The same things were measured in two ways. Each way mixes the same 11 hidden numbers, adds some noise and spreads widely along 7 directions of its own, which tell nothing about the thing.
Some things both ways: the first way, then the second way.
[ 29  16 -20  16 -21 -30   9 -55 -43 -58   2  -7  20  -5  20  21 -19 -25]
[ 61 -14 -30 -31  10  31  32 -11  41 -12 -38  17  14  19  39   0 -48 -16
   4 -11  39  20  -5  19 -25  -4]

[ 40 -39 -43  21  12  10  13  61 -42   9   2 -19  -3  32  -6  22  36 -41]
[-22   2   1 -24  20  15 -13 -12  31 -15   9 -25 -23 -24 -50 -12   6   2
   9  40  -9  -2   8 -21  16   5]

[ 27   1  13 -11  31 -11 -18  19   1  -6 -19 -19   9   4  13   1  45 -19]
[-40  11  18  -3 -21  23  -3 -16 -22 -27  16 -23 -16  -3 -35 -18  17  31
  12  -7   5   3 -17 -18  -9  13]

[  2 -35  -6  14  33  44   3  -4  33  -6 -15  -3 -43  18 -37  17 -52   8]
[  0 -17  52  -7 -49  46   9  -8 -38  42  26 -15 -19   9  -7  -3  -9 -25
  21  -6  39  10  20  15 -19 -19]

[-28 -14  -9  13  34  40  41 -10 -14 -18  -4  -6 -41   1 -43   4 -36  14]
[ 17 -28 -25 -24  -7 -19  27 -18  18  15 -24  -5  21  -5  33 -13 -27 -42
  -4   9  22  -3   0   0 -54 -22]

[ 14  -2  -5  28   5 -22 -26 -18  37 -14 -47  29 -19 -40  10  -4  -5  -4]
[-23  -7  -6 -42  -2  20 -32 -53   3 -24   7   4 -11   0  -8 -24  -4  -1
  21  -8  27  31 -30 -44 -30   5]

[  7 -10  36  88  29 -52  33   4  -4 -31 -35  10  -9 -26 -36 -48  22  42]
[  5   3  37  10 -15  34  20  13  20  16  11  -5  -4  23  -2   1  12   9
  17   3  20  -5 -29  18  40 -25]

[-32  -9  14   0  24  25 -10  22   5   8 -15  21 -13   6 -13   8 -16  -8]
[ 35 -31 -27  -6   9 -13  32  -5 -20  -7 -45 -22  27   9  32   9 -30 -16
  -4 -42   5  -2  -8   3 -12 -26]

[ 27   9  36 -39  40  60  19 -94  52 -48   5  10 -44 -35   4  23 -24 -24]
[ -8  -6  -4  12 -37  -8 -21 -25  27 -40  30  29  28  13   6 -20  -7  26
 -29  29 -28  27  25  25 -40 -17]

[-39  -6  19  20   9  38  -2 101 -38  13   8  31 -22 -17   6  24  14  16]
[  8  -5  -5 -11   2 -10  27   9   3  -6  -1 -27   8 -11  -8  -3   7  -3
  -1  20   3 -18   7  12  -6 -12]

[ 32 -28  20  14  31  10  -4  26 -59  -3  -1 -25  33 -19  17  13  -3  -1]
[ 10 -16  24   9   1 -29  36  50 -10  38 -25 -25  11  15  12   0 -45 -35
  -7  -5  17 -18  58  47   5  -7]

[ 23  -5   9  21 -29 -72 -16  22 -15  -8 -24  41  25 -36  42 -10   6  -9]
[ 29 -15 -11  20 -16  40  28  16  36   0 -29  40  16  34  48  -6 -44 -16
  -1 -46   4   1   3  38   0 -20]

[ 38   6  34  45  55 -23  37  36 -12  -4 -24 -15   4  37 -28 -15  24   3]
[-19  -7  36 -31  19  31 -51 -24  69 -13  42   5 -29 -10 -37 -15   4   2
  31  60 -10  49   4  14  37 -32]

[-18  -4  34 -11  11  43 -19 -28 -25 -37   9  19 -26  -6 -13  28 -12 -28]
[ -15    0    0  -32   19  -86  -18  -42  -55  -49  -45 -115   -5  -26
  -54    6   -7   48   -4  -25    8  -19   -9  -62  -11   22]

[  6  -3 -26  16  45  27 -21  49 -50  -9  -4 -46 -17   7  -8  36  41 -36]
[-36  11   6  60 -19 -32   9  -9   3 -30   9  -4  13  22 -15 -15  -1  38
 -20   8 -49  23  29  33  -5 -23]

[ -8 -31  26  -1 -27   3 -16  20 -12  18  -8  50  14 -36  11  21 -26  -3]
[ 23  -5 -15  -7  10  22  30  28  13  22  -2  21  17  27  40  -5 -10  -6
 -25 -17  24 -38 -14  16  10 -11]

[ 32  35  30  15  43 -13  13   4 -33  -8 -36   9  -7   4   6 -19  36  45]
[ -7  -4  -9 -27  38  14  -7  22   3   5  13  48  35   0   1   0 -11 -39
  -1  24   5  30   0  -6  15  26]

[  1   9  13 -13   4 -29  -5  35 -11  29 -29  25  31  -6  34 -14   0 -17]
[-71 -14   3 -14  -3 -28 -44 -68 -16 -28  -4 -58 -48  -8 -55 -31 -12  11
  11  14 -13  38  18 -56 -35   9]

[ 28 -43   0 -25  32  20  22 -69   8 -39   0  -9 -24  51 -30  -5 -53 -23]
[ -9   9  17   5   2  23   0  14  12   3  19   3  14   5 -22   1 -16   5
 -10   1  -7   2  15  18  19  -8]

[ 19  16  -6  32 -32 -82   5  19 -23 -18 -14  11 -13 -67  45 -16 -17  45]
[-28  47 -59  66  29 -37  17  -7  21  -9  20  70  37  -2  15   1  15  19
 -41  40 -64  15  -7  14  -8  19]

[ 17 -62  -5  -7 -41 -35  -8  -5   9 -18 -21  46  12 -31  18 -30 -46  27]
[-29  -8  25  11 -37  43  -7   8   3  -2  39  27 -10  32   4 -25  12   1
   6  -2   6   6  17  27  -2 -18]

[ 20 -12 -37  21  20  37   8 -26 -11 -33   6 -48 -39  -3 -29  32   4 -18]
[ -4   6 -42  -8  14 -40 -22 -52  14 -46  18 -10  -7 -15 -10 -11  28  37
 -18  48 -27   8  -1 -15 -25  -7]

[ 11   8 -12 -48 -19   7  -1   3 -44   2  23  -5   4  40   9  35   5 -47]
[  0 -21  -4 -18  -7  42  15 -31 -28  -7 -16 -16 -44  -2  12 -26  -2  -3
  18 -20  11   1 -10 -15 -25   3]

[ 14  36  10  45  15 -39  12  26 -39   2 -13  -8  -6  16   2  10   5   5]
[ 49  -3  -4  43 -27  35  37  15  15  36 -20  17  -3  28  33  17 -50 -19
 -13 -28   5 -12  49  53   1 -20]

[  8  18  34 -12   4 -36  25  66 -69  11  -7  26  -1  71  -2 -28  13  69]
[ -3   3   4 -22   1  31  -4  13  -1 -12   9  18   4 -11 -21  -3  -3 -20
  19   3  14   2  11  -7   4  29]

[ 26 -24 -36  42 -20 -42   5 -32   0 -56 -51  25 -16 -61  -3 -36  10  41]
[ 17   1 -23  27 -41  -3  22  20  -6 -11  -9 -11  33  13  -3  26  15  -2
  -8 -35  14 -51  -2 -13   8  -3]

[  5  -1  30  25  26 -25  19  11 -25 -34 -12  -3 -11 -13 -10 -41  50  31]
[ 15 -40  13 -63  -8  -5  11  -1 -38 -11 -34 -69   0 -18  -5 -11 -28 -23
  15 -24  42 -17   8 -19 -34   4]

[ 29  -1  20  35  25   1 -42  96 -42  -3 -40 -31  -3  -7 -37  50  38  29]
[-15  -7  54 -49 -10  19 -25  20 -10  49  46  23  13   3  24  -9  -2 -31
  20  -1  56   1 -21  21   3  -4]

[-12 -37  45  46  43 -27  15  68  11  24 -16  -5 -15   8 -31 -32 -15  25]
[  5 -15  12 -20  34 -16  16   2 -17  33 -19 -44  -7 -25   2   6 -21 -26
  13 -10   3 -12  -6   5  14 -20]

Other things, the second way, with their names:
z_498: [ 37  -6 -23  20  20 -29  87  24 -34  20 -83 -45   3  -5  42  16 -15 -23
  26 -61  16 -41 -30  12   7  -3]
z_712: [-19 -21  -6  30 -37 -42 -13  -1 -11   0 -20  -4  20  25  20  13  -8 -20
   2 -11  -8  18  -2  -6  -5   4]
z_864: [ 30 -21 -25 -54  23  23  10 -25   2 -23  -9  16  17   5  22 -18 -24 -14
   5  -3  34  30  -8  -5 -39  -5]
z_972: [ 15 -54 -11  17 -18 -20  19  14  19  -9 -58  10   6  40  85 -32 -55 -25
  -8 -58  -9 -12  28  51 -28 -38]
z_47: [  1  -5 -18  21  -6  27  28  -8 -30  21 -17  21 -11   5  23 -16 -24 -14
 -25 -10 -15  -8  16  -5 -26  23]
z_8: [ 38 -40 -26 -32  -2  -4   2 -25  15 -36 -34 -21  14   1  33  -4 -23  -8
  12 -32  13   2 -11   4 -25 -36]
z_121: [ -8 -24  -6 -37  23  25  -7 -10  11  -1  -2  19 -10  12  37 -25 -12 -12
   5   6  10  26 -31   2  -8  -1]
z_887: [-11  -6 -18   0  -6   1   2  -7 -10  -9  23  13  13  10   8 -12  -1  10
 -36  38 -22  20  14  12 -29  10]
z_281: [-13  16  -9  13   2   3   6   9  24 -23   6  23  21   3 -15   1  11   6
   5  17 -12  10  -8   3  14  15]
z_299: [ 32 -32 -32 -31  -8   3  16 -30  34 -33 -36 -15  -3 -12  17  -7 -10 -30
  31   5  17  12  -8  -7 -33 -17]
z_295: [ 20  -5 -17   3 -11   4  23  -3   7  -8 -20  17  46  21  14  -6 -42 -10
 -20 -38  23  -8  14   1 -33 -12]
z_259: [-12 -16  29   7 -30  45  -3 -12  -4   4  24  32 -18  20  22 -32 -26  -3
  -4   5  -9  38  31  43 -32  -8]
z_312: [  1 -12 -15  43 -47  13  17   4   0  -7 -10 -16 -19   6  -4  10   4 -19
  19 -19 -14 -15  35  15  -2 -13]
z_10: [-31   4   3  15   1  -4  -5 -30  33  -4 -27 -13 -13  15 -16 -21 -20  11
   2 -18  -3  -6 -19 -32   8 -11]
z_731: [-59   5  33  -5 -35  25 -15 -36 -20  -9  34 -38 -32   7 -57 -31  11  33
 -10  33   1  23   4 -29 -27  14]
z_752: [ 12 -19  19   8 -37  43  30 -17  -3   7 -25   2 -23  16  15 -20 -19 -29
  46 -53  39  -1   9  10 -22 -29]
z_354: [  5  -2  23 -19 -19  11   0  -5   0  -7  20  11  -6  14   4 -13  10  -5
  30   5  42  14   9  21 -13  -8]
z_421: [ 18  12  -3  -9   6  16  50 -13 -30  -6 -24 -50  11 -21 -43  11   0  15
  -6  -3  13 -21 -18 -35  -6  13]
z_611: [  0  -6 -10  44 -34  50  36  19   4   7 -19  -3  -3  32  11   8 -17   1
 -13 -29 -17  -2  -8  15  11  -2]
z_391: [  0 -11  -2  10 -15   7 -10  -6 -12  19 -11   9   1   0   8  -2 -34 -24
 -12 -24  -6 -10  30  -5 -11   8]
z_429: [ -8  -4  30 -14  24   2 -34  19  16  20  64  38  -2  11  21 -19 -23   9
 -37  64 -27  39  55  79   6 -11]
z_679: [ -2 -20 -15  -9 -10 -16  -5   1  17 -20 -18 -22  -9  15  13  -7 -14  -3
  -2   4   3   2  13   9 -11   1]
z_745: [-10  -7   9 -14  18  -5  -8  -3  15  -5  10  -1  -3 -10 -10 -13  -4  -8
  10  24  -5   8  13  11   8 -12]
z_143: [ 41  12 -39  21 -29 -24  46 -30 -10 -27 -64 -51  19  10 -16  32  -1   7
  25 -70  48 -37 -27 -48 -11  -7]
z_830: [-33   7  -2  10 -21  -6 -10  -1 -32  -2  38  -5  -5   6 -19 -10  16  21
 -39  35 -17  -5  25  -4 -19  26]
z_838: [ -5 -55   6 -19 -37  -4 -28 -21   1  -5 -31 -17 -34  24  32 -33 -39 -39
  24 -48  31 -10  41  -1 -38 -24]
z_865: [ 28 -20 -20 -19 -31  20  14   0  -2 -35 -21  -7  37 -15  10  18  -1 -17
  20 -24  12   3 -31 -11 -18   6]
z_925: [-27  -1 -38  25  21 -40  -6 -22  -3  -7 -14  17  19   9   9  -5 -19 -11
 -19  -6 -31  19  10 -14 -15  -2]
z_340: [  1   9 -22 -43  40  15  10   7  17 -14  17  12   2  -9   5 -12   1   8
 -11  58   1  28 -18  13 -10  31]
z_119: [-52  -3  15  25 -30  19 -29  -5  25  32  26  38 -24   9  20 -26   1 -12
  -7  12 -24  -5  -6   5   1   1]
z_380: [ -4  17  -3  50 -23 -11  21  25   5  -2  16  -7   5  18 -27  17  31  15
 -13  25 -18 -27  22  14  34  -2]
z_58: [ 10  -6  -2  -9  -2  29 -11  -1  -8 -16  25  -7  27  -2 -14  21   3  11
  -7  -5  -8  17 -14   3  19 -15]
z_301: [-17 -22   8  -7  -7  12 -22 -22 -21  15  20  -5  -7   7   8  -8 -23  -4
 -20  12 -15  34  14   6 -18  -6]
z_445: [-11   3 -17 -34  39  39  36   1 -16   1   0   9  -5 -11   8 -13  37 -11
  31  -3  25  -6 -73 -29  13   9]
z_384: [ 23 -12  50 -10 -32  58  19   1   3   1   5   0 -17  11  -3 -12   0 -10
  49 -35  45 -10  10  27  14 -38]
z_167: [ -4   5  -5  30 -40   6  -9 -33  14  -4 -17   2  -5  -9 -11   4 -15  -3
   4 -21  -9 -14   1 -26 -13   3]
z_910: [ -3   6 -11  63 -34  29  21  17 -14  21  -2  20   2  38  19  20 -15   0
 -17 -34 -17   3   9  21  17   5]
z_998: [ -5   3 -21   0  14 -18  -1   0  -6  -9 -26  -2   8   6  23   2 -24   7
  -9 -14  -6   8 -19  -3  -5  30]
z_919: [ -6  24  -4  60 -34  -8  49  14 -29 -14 -21 -23  -8  14 -16  15  36  25
  14 -21  -7 -27 -13  -2  22  17]
z_602: [  2   1  -8  22   6  21  42  16  26  22 -19  23  -1  -3  33 -11   4 -23
  15 -17  -6 -36 -23  21  16 -22]

Some of these things the first way, each followed by its name:
[ 56  -3   7  10  18  -5  -3  45 -23  19 -27 -14  58 -40  36  18  38  -2]	z_380
[ 28 -11   9   6  42  17  -4  35  12   7 -52  -5  32  17 -22   7  10  10]	z_712
[ 21 -32 -21  23  30  -9   6  31  40  14 -28   2  16  31  -5 -12  32 -45]	z_611
[ 18 -57  18  30  12 -17  14  22   0   2  -7  10 -13  -8  -7 -29 -32  30]	z_745
[ 19  31  31 -11  -6 -27  12   0 -18   3 -15  42 -23  -4  13   3  -4   9]	z_391
[ 23 -21   4  52  20 -34  18  79  24  45 -30  16 -36  25 -26  -6  11  18]	z_167
[ -6 -13  67 -32  29  -9  19 -42 -27 -10   4  11  13   9  -9 -35  -9  -5]	z_972
[  8 -34 -59  26  -8  28  17 -29 -12 -48  19   2 -60 -12 -11  30  -7 -42]	z_421
[  6  -6  44  11  39  74  -9  12 -15 -18  29 -10 -53  15 -21  54 -16 -11]	z_429
[-36  49 -30  41 -21  -3 -40  13 -44 -28 -46  49 -10 -60  26  37  -3  -2]	z_143
[  7  -5   4  50 -19 -65 -29  90  -5   1 -37  20  22 -63  27  -8  56   6]	z_8
[ 12  -2 -16  -1  36  25  -6 -87   0 -38 -24  -2 -41 -23  -6  12 -25 -21]	z_295
[ -5 -16  -5  -9  39  55 -23   9   9   7 -13  -4 -18   4  -8  28  16 -33]	z_445
[ 12 -26 -18 -15  -2  37 -11  69  -2  25   7  -3   8   8  10  45   9 -18]	z_887
[ 18 -16 -21  34   0  -2 -16  33 -31 -19 -13  -4   5 -19  14  10  26   1]	z_919
[-52  24  52  -1   7   1   5   2 -48 -28  14  30 -10 -13  10  -4 -31   8]	z_498
[  18   29   13  -20   -8  -30  -11   47 -101   -8   -2   -8   23   23
    7   31   22    3]	z_384
[ -2  26  -3 -54 -24  45  18 -30 -56 -42  24  21 -27  16  -2  38  -9  -2]	z_830
[  6   0 -19  25   7   1  12  47 -18 -14 -14   5   4 -11  12   6  23  -3]	z_299
[ 10 -21  22   9 -20 -30  40   8  -1  -7 -11  51 -37   4 -32 -19 -22  17]	z_119
